The groups are shells around one centre, one inside the other: the same stretched ball of 6 dimensions in 8 sizes.
In the rows, 128 means zero.
Known rows, each followed by its group:
[148 160 106 118 139 143 124 155 118 140  94 110 108 145 104  93]  q_664
[135 137 116  99 129 145 135 110 132 107 137 119 140 144 128 134]  q_483
[126 130 136 160 141 118 127 145 114 136 111 143 112 107 113 136]  q_231
[118 103 129 119 108 119 125 120 132 132 167  99 137 144 123 143]  q_231
[143 140 136 109 115 141 127 122 139 126 112 154 135 142 157 103]  q_989
[ 97  99 138 145 126 103 128 129 130 145 168 101 123 134 123 144]  q_483
[161 127 157 133  96 138 123 116 128 113  90 206 149  97 162 129]  q_830
[ 92 132 115 144 174 116 141 133 122 131 152  90 105 135 101 146]  q_788
[143 145 123 114 127 138 124 139 127 130 118 128 116 156 118 113]  q_664
[167 133 145 116  90 144 120 123 131 122  92 181 147 118 157 109]  q_830
[114 123 144 157 133 109 123 152 127 157 122 136 104 130 129 113]  q_664
[105 125 127 151 153 115 135 134 121 135 136 113 115 115 116 139]  q_674
[146 162 116 123 141 141 124 156 122 142  91 126 102 151 113  90]  q_483
[114 130 123 146 153 124 138 127 118 122 127 121 123 105 115 145]  q_231
[145 155 121 136 145 139 130 144 116 129  86 143 115 115 118 111]  q_674
[133 147 120 115 141 139 132 130 129 124 121 127 120 147 125 118]  q_830
[151 132 140 143 121 136 129 122 116 109  97 177 139  91 130 147]  q_318
[100 151  89 131 186 126 139 148 114 135 144  54  92 153  73 131]  q_664
[142 131 148 137 114 129 125 131 130 133 100 173 131 114 153 112]  q_674
[ 83 130  93 127 171 113 136 148 124 154 172  27  97 165  83 122]  q_664
[134 134 129 101 122 141 132 112 139 115 135 135 138 149 146 123]  q_989
[152 141 127 124 119 141 126 133 122 126  96 146 132 117 130 113]  q_674
[111  97 130 137 115 111 128 121 125 135 161  99 138 116 121 149]  q_788
[113 118 108  94 128 132 134 108 135 116 180  72 138 164 114 147]  q_483
[109 133 132 151 157 118 135 136 124 133 126 130 110 119 122 133]  q_231
[118 102 135 120 107 120 128 111 135 127 161 115 146 129 138 143]  q_674
[130 157 118 154 166 128 130 159 110 138  94 129  92 125  94 119]  q_318
[ 83 112 117 166 172 102 141 133 112 133 162  80 109 106  88 170]  q_318
[152 103 176 139  77 124 119 108 136 117 115 216 156 102 175 142]  q_788
[112 139 118 110 146 131 135 126 138 133 142 102 119 158 133 111]  q_664
[150 111 138 103  79 134 117 117 136 127 141 136 150 146 143 125]  q_318
[133 155 119 142 159 134 132 146 115 128  99 134 105 125 107 123]  q_483
[124 111 137 127 119 126 133 105 129 110 148 138 147 113 136 158]  q_830
[ 89 128 118 143 165 112 137 140 127 147 151  83 104 138 112 125]  q_788
[134 145 130 130 139 133 129 138 126 130 111 142 114 139 126 117]  q_674
[101 118 107 128 153 123 141 115 120 116 166  75 131 121  99 163]  q_989
[ 99 130 112 130 157 117 134 140 127 143 156  76 105 155 103 127]  q_674
[160 153 137 141 127 140 123 144 117 126  73 179 119 111 130 111]  q_231
[ 92 110 102 124 151 116 138 120 122 125 187  49 126 140  89 164]  q_231
[162 126 134  92  80 145 118 117 138 124 121 144 153 146 152 106]  q_318
[124 120 142 157 135 120 133 124 119 122 114 158 132  85 133 146]  q_788
[109 108 150 150 123 107 126 133 132 144 145 138 119 130 137 134]  q_483
[173 155 128  99 104 156 121 131 129 119  87 163 135 145 140  98]  q_664
[133 103 165 136  91 118 121 115 139 129 134 178 145 120 165 136]  q_989
[118 131 109 112 138 128 130 133 127 134 152  81 118 160 105 126]  q_830
[132 113 143 149 115 120 126 126 120 126 123 150 135 100 128 146]  q_830
[135 132 144 139 125 125 124 136 127 130 118 160 117 136 130 130]  q_318
[108  99 137 123 120 119 135  97 135 109 176 121 149 126 135 171]  q_788
[105  94 141 123 114 116 134  98 139 118 176 120 151 125 146 159]  q_483
[150 135 127 121 113 137 122 135 123 128 110 137 129 131 123 118]  q_830
[101 105 115 108 132 122 137 103 133 114 190  76 141 148 115 164]  q_989
[144 115 139 105  85 131 118 123 139 136 137 133 143 151 149 111]  q_318
[ 86  88 129 128 124 102 131 115 136 138 200  74 132 148 120 158]  q_788
[136 139 131 118 129 140 134 118 132 118 112 149 136 123 147 118]  q_989
[165 133 157 125  96 143 123 115 132 110  89 211 148 109 167 123]  q_231
[162 137 131 103  99 150 125 115 132 114 102 159 151 123 152 111]  q_989

New rows. What belongs after each?
[101 114 116 125 140 114 131 130 127 136 175  74 116 157 101 147]  q_483
[117 117 106  92 123 132 132 112 134 120 178  68 138 165 111 142]  q_483
[177 139 167 135  90 143 117 127 130 118  67 236 141 105 171 111]  q_483
[ 89 138 100 116 172 124 142 131 132 137 164  57 107 163 107 122]  q_318
[114 165  94 123 184 137 140 145 118 129 122  82  96 152  90 117]  q_318
[111 126 133 140 136 114 125 147 130 153 137 113 106 150 122 113]  q_483
[111 141  99 104 149 130 130 143 130 144 156  58 105 183  98 110]  q_318
[158 139 129 112 107 145 123 128 127 123 102 150 138 129 137 111]  q_674
[102 129 126 150 163 117 139 129 122 127 137 117 114 116 116 145]  q_483
[136 126 147 128 110 127 123 130 136 138 118 157 129 135 153 109]  q_830
[147 129 137 135 111 131 123 133 122 130 103 154 134 110 135 120]  q_674
[160 146 144 129 117 146 129 123 126 114  77 193 140 100 157 113]  q_483
[ 97 109 124 123 137 118 138 111 134 125 171  93 136 134 129 147]  q_989
[124 161  93 126 174 139 138 145 111 126 115  84 103 136  84 123]  q_664
[121 117 148 151 128 115 128 128 126 129 129 155 125 114 134 144]  q_830
[137 130 115  88 115 144 131 109 135 111 150 107 144 158 129 132]  q_483
[111  98 138 129 114 116 131 108 133 123 164 119 146 120 137 155]  q_674
[127 111 149 143 107 113 119 136 129 143 135 144 124 133 133 130]  q_788
[124 105 137 120 110 126 132 101 132 111 154 133 153 117 141 156]  q_674
[101 127 101 132 161 121 138 133 117 131 155  64 116 130  90 144]  q_674
[126 157 114 109 148 137 129 146 134 144 119 105 103 173 124  88]  q_318
[169 135 170 123  85 142 118 120 141 121  81 230 145 121 186 102]  q_788
[131 147 112 132 148 134 131 144 117 134 107 110 114 123 108 114]  q_674
[137  97 148 109  81 127 123 100 140 116 157 147 161 132 156 146]  q_231
[114 144 122 130 152 124 129 148 130 147 128 108 100 158 118 105]  q_989
[ 98 111 117 105 133 121 136 109 139 125 186  76 134 160 125 144]  q_989
[155 103 141  89  68 142 123  91 140 103 148 150 176 132 159 144]  q_664
[107 125 103 118 149 124 135 128 123 128 165  66 119 150  93 145]  q_830
[190 133 158 115  73 155 119 108 129 101  72 227 167  93 175 120]  q_318
[194 155 142 108  89 163 119 125 127 111  56 208 150 111 161  95]  q_318
[109 126  98 108 148 130 137 120 125 120 169  60 127 151  96 147]  q_231
[105  94 144 147 118 104 127 121 128 134 168 120 131 123 125 160]  q_483
[132 125 112 122 126 131 128 129 117 124 139  96 131 129 100 142]  q_788
[158 160 116 102 126 154 128 133 128 122  92 140 128 143 132  96]  q_989
[165 144 143 115 108 150 127 116 130 107  88 193 145 116 157 118]  q_989
[152 170 124 146 151 139 125 165 114 144  60 156  97 120 117  86]  q_483
[ 91 134  93 130 176 120 140 139 118 136 162  44 105 145  81 139]  q_830
[ 87 106 113 135 144 104 131 138 126 152 181  51 112 149  97 138]  q_664
[129 125 145 142 118 117 119 146 129 148 122 146 112 142 133 113]  q_788
[122 116 123 148 131 119 129 134 114 133 130 109 129 100 108 143]  q_664
[110 115 134 166 140 105 126 149 114 147 135 115 107 114 102 142]  q_664
[141 138 143 157 126 123 121 155 120 150  82 163 113 105 135  99]  q_318
[152 135 165 142 109 131 122 129 133 125  89 215 128 118 164 117]  q_664
[111  89 141 114 102 119 133  90 140 111 183 121 160 128 148 167]  q_483
[125 135  95  87 132 143 134 118 130 119 158  65 134 165 107 127]  q_788
[124 143 116 141 148 125 128 153 118 147 112 106 105 130 107 108]  q_830
[176 169 134 127 122 153 121 149 120 129  50 188 119 119 140  84]  q_483
[173 133 149 129  93 143 120 124 123 114  83 198 146 102 148 125]  q_483
